The rows of a group lie close to one hidden flat surface of 9 dimensions, which passes through zero. Surfaces can cross.
Known rows, each followed by its group:
[-17   0   5   8  -8   5   4  11  -8 -27   5 -17 -11   5 -13]
(3)
[  6   7   5 -19   8  15   8  12  14   5 -12  -6  -8 -18   8]
(6)
[16 21 10 -7  2 -2  6 24  0  6 13 -6 -4  3  7]
(1)
[ -1  -8   5  18 -12  -1  -6   0  -3  13   6  -9  -1  -8  -6]
(6)
[-18   7  -4   3  13 -23  -8 -23  -3  10  -4 -12  -6  -8  21]
(6)
[ -2   1 -14 -22   9   7   7   3  -2 -11  -9 -11   4  -1 -14]
(3)
[  3  -3   5  22 -13   1 -12  -3 -27   1  23   8  16  -4  10]
(0)
[ -5 -12   9  36 -12  -4 -20  11  -2 -12   4  -1   5 -13  30]
(3)
[ 11  10  -4 -10   5  12  23  -5 -17  12  16  24   8   8  -3]
(4)
[ -1  -9   9  -7   3  -5 -12   2  29  -1   1  17   9 -17 -16]
(2)
[ -5 -11   0  18 -12  -2   3  -7   6   8  -3  14  -7   8  10]
(1)
[  3 -11  -2  25 -25  -5 -10  -2   3  22  -3   0  -5  12   4]
(3)
[  0  -5 -13   3 -17 -10   8  19   6  24  10  -5   9  -8  -6]
(2)
[  7   0  13 -26  26 -11   8 -16   4  -3  -6  15   5  -9  13]
(6)
[  3   9  -9  -9  -5  -9  19   6 -17  29   8 -28  -1  -5  -3]
(2)
[  2 -11  -7   2  12   3 -15  -6 -21 -29  -6 -22  12  -3 -10]
(4)
[ 19  21   3  11   8   6   2  -3  -7  15   3  -3 -14  18   3]
(4)
[ -4   8 -16  21 -11   0   6  11  10  21   4  14  -6   4  23]
(5)
[  7 -14  23   0 -10  -7  12   7   0   2  -8  -4 -10   2  18]
(5)
[ -3 -14  33  13  -1  -4  -2  -2  13  -5   6  -4 -10 -19 -20]
(4)
[ 20   0  21 -14  -5 -16  15  19 -17   0  20 -12  10   8 -14]
(6)
[ -3 -21 -19  14 -11 -11   6  27 -10 -12  -1 -16  17  -7   6]
(4)
[  9 -11  11  19  14   2 -20 -10  -7  -8  -7 -25   2 -21  -5]
(4)
[ -4  -2  16   1  -3   5  -4  -2  24   1 -10  15 -16   0   7]
(4)
[-11 -14  -4   5 -13   0 -19   5  24  -7  -4  19   8  -3  -9]
(2)
[ -4  15  -3  -8 -18 -14  11  24  -6   1  11 -10  -5  22   2]
(6)
[-12  -2   8  -3 -14   0   2   8 -19 -13   1 -17  -3  -4  17]
(5)
[ 11  19   6  -3   5  -6  -5   1   2  11  18  -9  -4  11 -27]
(5)
[ 16  14  -5   6  14  -5  10   9  -4   5  -4 -25 -13  12  -4]
(4)
[ -7  -2  -6  18   3 -16   2   2   5  -4   9  15   3   5   8]
(5)
[ -2  -2 -19  -8  12 -12  -5   7   1 -11   1 -11  17  -5 -17]
(5)
[ -6  -8  -4   9 -14  -5  -3  -2  21  13  -6  16  -5   8   3]
(2)
[ -8  11  10  15  -2   6  -4   0   0   6   9 -17 -16 -10 -10]
(1)
[13 -4  1  7 -4  6  6  3 17 16 -8 13 -8  8  1]
(2)
[  6   7  22  21  10   0  19 -11   9  20  16  15 -21   2 -13]
(6)
[  1  23  11   3  21  -7 -10   6  10  -7  18  -3  -2  -9  -7]
(1)
[-16  13   6  -7  -5 -16  -3  -8   4  -3  18  13  -5  19 -15]
(0)
[-11 -25  23  10  -6  -2 -14 -16   0 -14  -8  -4  -1 -16  -5]
(5)
[ 14  10   7  16  -3  -6 -10  23  -6 -15  20   5   8  15   7]
(1)
[ 21  10 -17  -7  10   5  15  13 -27 -10  12  -4  18  14  -8]
(1)
[  9  10  14  13  14  -5  11  14  -5  -5  22  11   5 -12  15]
(2)
[  2   7   1  33  23   1 -15   7   2 -33   6  -7  -2  -1   0]
(3)
[ -3  -3  -6   7 -21  16 -14   7   9   3 -15  -5  -8   2   8]
(0)
[-10  12 -12 -28  17 -18   8 -10  -1  -6   7  13  10  11   1]
(0)
[  1 -10 -13  -4  -5  -1   6   3 -20  -7  -4  -4  15   2  13]
(1)
[-11   8   7  -7  -7  -4 -11   2  -7 -14   6  -8   1   6   3]
(1)
[ -5  15 -12 -19  -4  -1 -25   4  30   7 -23 -17 -14  11  -6]
(0)
[  7   3   2  13  -3 -17   6   3 -15  10  13 -14   0   7   1]
(6)
[-15   1  22  -4  -1 -18   3   5   4 -10  12 -13  -8  -8 -16]
(3)
[-16   7  18   5  -3 -13  -2   3   5 -12  10   1 -13   4   4]
(3)
[-11   7  -9 -14 -18 -12   5  17   6  13  10  -6   3   3 -10]
(4)
[  1 -14 -20  -4   7   2  26   9 -10 -19  -8  21  16   4  20]
(4)
[ -6   0   0 -23 -12  -3  12  -4   2  17  -4  14   2   2  15]
(3)
[-10  -9  22  -6 -25   5   2   2 -15   2   8   4   4 -16  16]
(3)
[ 18   4   1  29  10  -2   9  15 -11   7  20  -5   3  -7  -2]
(1)
[ -9   4  -2 -24   5   4  -7 -11  -2  -2  -7 -17   0  -9 -20]
(6)
[-17  -9  -1  -5 -15  13  -8   0  15 -14 -20  -6 -13   4 -12]
(0)
[  0   5  -6 -24  17 -11   2   0 -13   7  -2 -22  15 -28  15]
(2)
[ -7  12  -1   0   2   0 -25   2  18 -13  -1  11  -1   5  11]
(1)
[ -1  22   2 -21   3  -4 -24   7   6 -17  -5  -6  -2  15  16]
(3)
[ 13 -12  -5  -5   5  -8   2  -1  17   4  -4  30  13   8  -2]
(2)
[-20 -10   4   6 -21 -15 -10   6   7   8  13  -4   8 -18 -10]
(4)
[ -6  -6  -8  24   8  -8  11 -12  -9   1   9  11   3  -3   8]
(1)
[ 19 -12 -25   4   2  17  18  21 -11   4 -13  -4  11  -7  17]
(5)
[ -2  20   2 -27   8  16   4 -12  -3   5   4   0  -7   2 -27]
(5)
[-15  19   2 -20   6  -6   8   8   6 -20   1 -11 -16  19 -14]
(3)
[ -2   5  20 -20   6   0   8 -17   1  -2  13  11  -3   5 -39]
(6)
[ -4   2 -10   8 -17   9   8  12  17   8 -12   8 -17  14  10]
(0)
[ -5   9  10  14  -8  -6  -8   2   3  12  15  -9  -7  -6 -14]
(5)
[ -7  -8   7  10 -15  10  12   8  13  -3  -5   5 -20  13 -16]
(0)
[ 11   3   0  -8   5  -5  -2   8   8   0  -3 -12  -3   9 -21]
(0)
[-10  -3  24  14  24 -26  14 -13  14  -3   8   2 -13 -12  -7]
(0)
[ -2  -5  18 -21   4  -6  -3 -10  -4 -13  -4 -11   0   0 -15]
(5)
[ 30  14  12 -17  22   8  -1 -10   4  12  -7   0  -5   4   1]
(0)
[ 13  -3 -17  19 -11   7  10   8 -26   6  -3 -11   0  16  15]
(2)
[-15  -1  19   3   4 -28  -2  -4  25   6  19  27   4 -13  -1]
(2)
[ -4  -2  -9 -11   5 -21 -10  -3 -18  -5  -4 -26  14  -6  16]
(6)

New rows. What belongs after each?
[ 12  -3  -3  16 -15   7  -8   6  -6   6  -1 -26  -8  16 -24]
(3)
[ -7  -6  18   7 -12   6  -6  -6  -7 -18  16  13   2   7 -16]
(4)
[  2  10  20  -6 -14 -11  -1   6  -8 -18  21  12  -1  33 -15]
(1)
[ 8 14 -6 -8 34 -1 26 -4 10  4  7 21 -3  1 -3]
(3)
[ -7   8 -15  -4   6 -10  21  -4  -6   4   8  23   3  14  18]
(4)
[-12 -23   5  -2   0  -5 -13 -11  -6  -6 -11 -25  10 -32  -6]
(1)
[ -5   2  11 -20   6  -7 -23  -2  19 -15  -5   2   5  -4  -3]
(1)
[  0 -12  -1   0  15 -30  24  10   6 -14   4   8   8   9   1]
(5)
[  6 -23  16  17  -8   1  -6  -5   5   2 -13   1  -4 -10  12]
(5)
[  2  20 -14  -7   1  20 -15   7  25   9 -18   3 -14   3  12]
(1)
[-15 -18 -22   2  13  -6  -3  -1   8  -9 -22 -11   9 -27  27]
(0)
[ 12 -15  -8  10  -8 -12 -10  15   6  15 -11 -19  10 -11   8]
(3)
[  5   1 -14  -1  22   9  20 -17   1  12  -3   4  -4  -3 -25]
(1)
[-21   3 -32 -12   2   9  10  -1  10   5  -8  14   5 -10   5]
(5)
[ 10   7  21   4   2 -18   0 -11  11  23  16   4  -9   4 -18]
(3)
[  3  29 -14 -10   0  -9   1  -3  -5  37  13  -8  -2  10   0]
(4)
[ -7  12 -31  -3  -8  -7  -3  14   1  13  -2   2  11   3  29]
(0)
[-16  -4  -8   0 -24  -2 -18  -5   1  -2 -12  -4  -6  16   6]
(3)
[ -9 -16 -23  17 -25   4   2  18  -5 -11  -1   5  11   9   5]
(0)
[-20   5  11  -7 -10   0  12  -6  -3  -5   8  16 -10   7   7]
(3)
[-10  -5  19  -6   8  -5 -16 -29  -4   1 -13 -30 -10 -17 -11]
(2)
[ -9   1  21 -12  20 -10 -13 -27   3  -7  -6  -7  -5 -18   5]
(2)
[  4   9 -11   1   3  -6 -11   6  11  12 -16 -24 -10   0  11]
(4)
[ -3   0  -4 -16  -4  13 -10  -4  -8  -6  -9 -20   0  -3 -18]
(1)
[11 -3 -3 -7 15  0 17  6 -4 -4 -5 -9  0 -2 -4]
(4)
[ -2  13  23 -21  -3   3 -21   9  -8 -21   5  -9   4  -4  17]
(3)
[-10   0   0   0  -5  -2 -16  -3   9  -6  -8  -2  -4   5   6]
(4)
[ -1  11   1   0   8   3 -10   0  -2 -19   2 -18 -11  14 -28]
(3)
[ 20 -14   9  12   6   4   7  -4   7   5  -8  13  -2   2   0]
(5)
[  3 -27   1  -1 -25  10 -18  11  -3 -11  -5   5  23  -9  -5]
(6)
[  5 -14   6   8   3   4  11   2 -18  -8   9  -5  10 -12  -8]
(0)
[-15  17  -1 -15 -16   5  -8   5   2  -3  -5  -2 -12  14  20]
(1)
[ -4  -5  19  -8   7 -19 -17  -1   8  -5   5  -3  13 -25  11]
(3)
[ 10  -9  15  -8  21   4  10  -7  -1  -1  -2 -11   1 -23 -20]
(4)
[-18   0  -5  -2  -7  22 -17  -9  -9  -2  -1 -18   4 -25 -17]
(5)
[ -9 -11  21   4   0   6  -3 -19  -4 -16  12  22   4  -6 -13]
(4)
[-16   4   1  -5 -21  11  14  11 -10 -12   0   1 -12  12  12]
(3)
[  8  -2  12  -1   9 -10  23  -1   6   2   4  15  -8  14  -3]
(5)
[ 13   7   3   5 -10  15  -1  11 -16 -19   5  -5  -4  29 -13]
(4)
[ -6  -9   9  -3  15 -14 -18 -21   9 -23  -8   7   3   3  -6]
(0)
[ -5  -6  -1 -19 -10 -14   4   5   0  -1  -7  14   8   6  33]
(1)
[ 6 14  2  5 -3  2 -3  3  3  5  4  7 -9 17  8]
(3)
[ 15  -1   5   0  -3  17 -16  -9 -25  -2   4   4  16  -4  10]
(0)
[-10  -2 -11 -14   5   3 -19  -5  -1  -9  -5 -14  11 -12 -16]
(5)
[ 11  -3   1  -2   7 -15  -3  22 -17 -29   3 -18  15   6   7]
(6)
[ 3 16 -8 20 15  3  6  4 -4  2 14  0 -4  0 -1]
(1)
[ 11 -11   3 -13  -8  12  11  -5   3   9 -11   2  -6   9 -26]
(1)
[ 28  -2  12  15  21  13   1 -17  -6  -4   8  19   1  11 -20]
(5)
[  8  17  -5  10  -4  11  -7  17  -7  -3   7 -12  -4   7   3]
(1)
[ -1  22  -5   7 -23   6   1  20  -4  34  16 -18  -9  -7   6]
(0)
[ -2   8  18   6 -20   1 -15  -6  -8  -3  22  10  -4  21 -22]
(0)
[  6   9  19   3   7   8   7 -11   2  13  -7 -10 -25   1  -1]
(2)
[ -4   4  10 -13  10   1  -5 -13  23   3 -16   5 -14  -7   6]
(4)
[ -8  -6   6   3  14 -18 -15 -13 -10 -22   1 -10   9  -4   2]
(6)
[ 37   0 -11 -24   6 -13  11  23   7  11 -17 -10  10  17  11]
(5)
[ -1   7  16   7   5  -6   3 -10  -3   2  14   2  -9   4 -14]
(4)
[ -8  -6   4  11   3   2   6  -4   3   1  13  -6  -1 -17 -32]
(5)
[  6   8 -10  -6  -8  -7   7  16 -11   9   4 -18   1   7   2]
(6)
[  5  18  16  16   8   1  19  17   8   8  14 -14 -26  -1  -9]
(6)
[-16  19  -4  -7   0 -19  -5  -5  -3   7  19   6   5   5   7]
(0)
[  0 -12   5  19  -6   9 -14 -19  -5  -1 -19 -19 -15   6   0]
(2)
[  1  -3 -11  19 -18   3   4  12 -16   2   7  -8   0  11  -3]
(2)
[  9   9  -3 -21  15   1  -2   4   3  -2  -5   4  10  -5  12]
(3)
[ 13 -15   4   1   0   7  -9   7 -23 -19  -6 -26  14 -11  -4]
(5)
[ -3  22  -3  -9  -1  -1 -11   3  -1   8  15 -17  -1   0 -25]
(5)
[-16   0 -40   6   3  14   2   5  -3  -5   0   4  15 -15   3]
(5)
[ -4  22 -17 -20  -2 -12  -6  15  -9  -3   8 -17   7  14   7]
(5)
[ -5 -18  -5  -3   6   6  36   6 -20 -14   6  -1   9 -15 -13]
(0)
[ -5   6  11 -25  24   2   0 -11  13 -13 -11   1  -3 -18   4]
(6)
[ 20  -6  -4  18   2   4  -9  12  20  11 -21 -11  -8  -2  12]
(0)
[  5  28  15 -11   4   3  -1   7   0  -9  11  -7 -18  23 -15]
(3)
[ 12  10 -11  11  16  23  11   9  10  -7  -7  10 -12   7  -2]
(6)
[ 12   5  12  22   7  16  -5 -16 -16  -9  10  19  -4  13   2]
(5)
[  1  17  17  -4  -3  -4   8   6  -3   1  17  -2 -12  14 -13]
(1)
[  8   0   9  13   8 -14  -7  16  -1  -4  12  -5  12 -17  17]
(1)
[-23  -3 -10 -10  -3  -1   8  -1  -8  -8   4  -4   5 -12   0]
(0)
[ 15 -21   6   1   4 -19 -15  12   3 -20   3  12  29  -4  10]
(1)
[ 23  -7 -10   1   2   2  21  20  10  22  -8   0   1  -3   0]
(5)
[-25 -11 -13  -6   2 -35   4   3  14  12  -2 -13  11 -27   7]
(4)
[ -2  -5  14  -9  10  -3 -12 -28  10  11 -22 -14 -14 -10   0]
(2)
[-21   7   0 -10  -9   3  -8  -5  26  17 -12  -3 -18 -12   6]
(2)
[ -3 -16  30  10 -10 -12 -18  -8  -7 -17  -5  -7  -3   2  13]
(5)
[ 13  -3   4  -2   5   9  -5 -12  -4  -9 -15  20   0  16  26]
(5)
[  7   2   8  -1   3 -21  -9  -5  19   6   0   9  -2  14  -2]
(5)
[ -6  -8   6  37  -9  -8 -11   6  -2 -29   0  -3 -11  22  11]
(4)
[  2 -13   3 -12  15 -11   5 -12  19  -4 -12  16   3   2 -10]
(5)
[  8  13  11 -12 -11  15   0   9 -10  13  13 -26  -6  -4 -30]
(0)
[ 13   3   3   7 -13   7  -2  11  -6  -6   8   3  -3  24 -13]
(1)
[ -5  13 -17  -5  -9   3  13  10  -7  14   7   9   3   6  17]
(0)
[ 10  -1 -24 -18   7 -17  -8  -4  21  22 -20   0  10   4   7]
(3)
[ -2 -16   2 -16   2  -3  11 -13  -6   0  -6  -6   6  -8 -17]
(1)
[  2  -7 -12 -17  -9 -22  -1  23  22  18 -12 -23   6 -11  -2]
(5)
[ 11  -7  16   1  15 -13   7  -8  -4 -20   9  29  11  13   5]
(6)
[ 13  14   3  -3   5  22  12  -5 -11  -2 -11  -6 -22  19   4]
(2)
[ 13  -8   9  30  -8   6   5   8  17  28  -3  16  -8 -16  27]
(4)
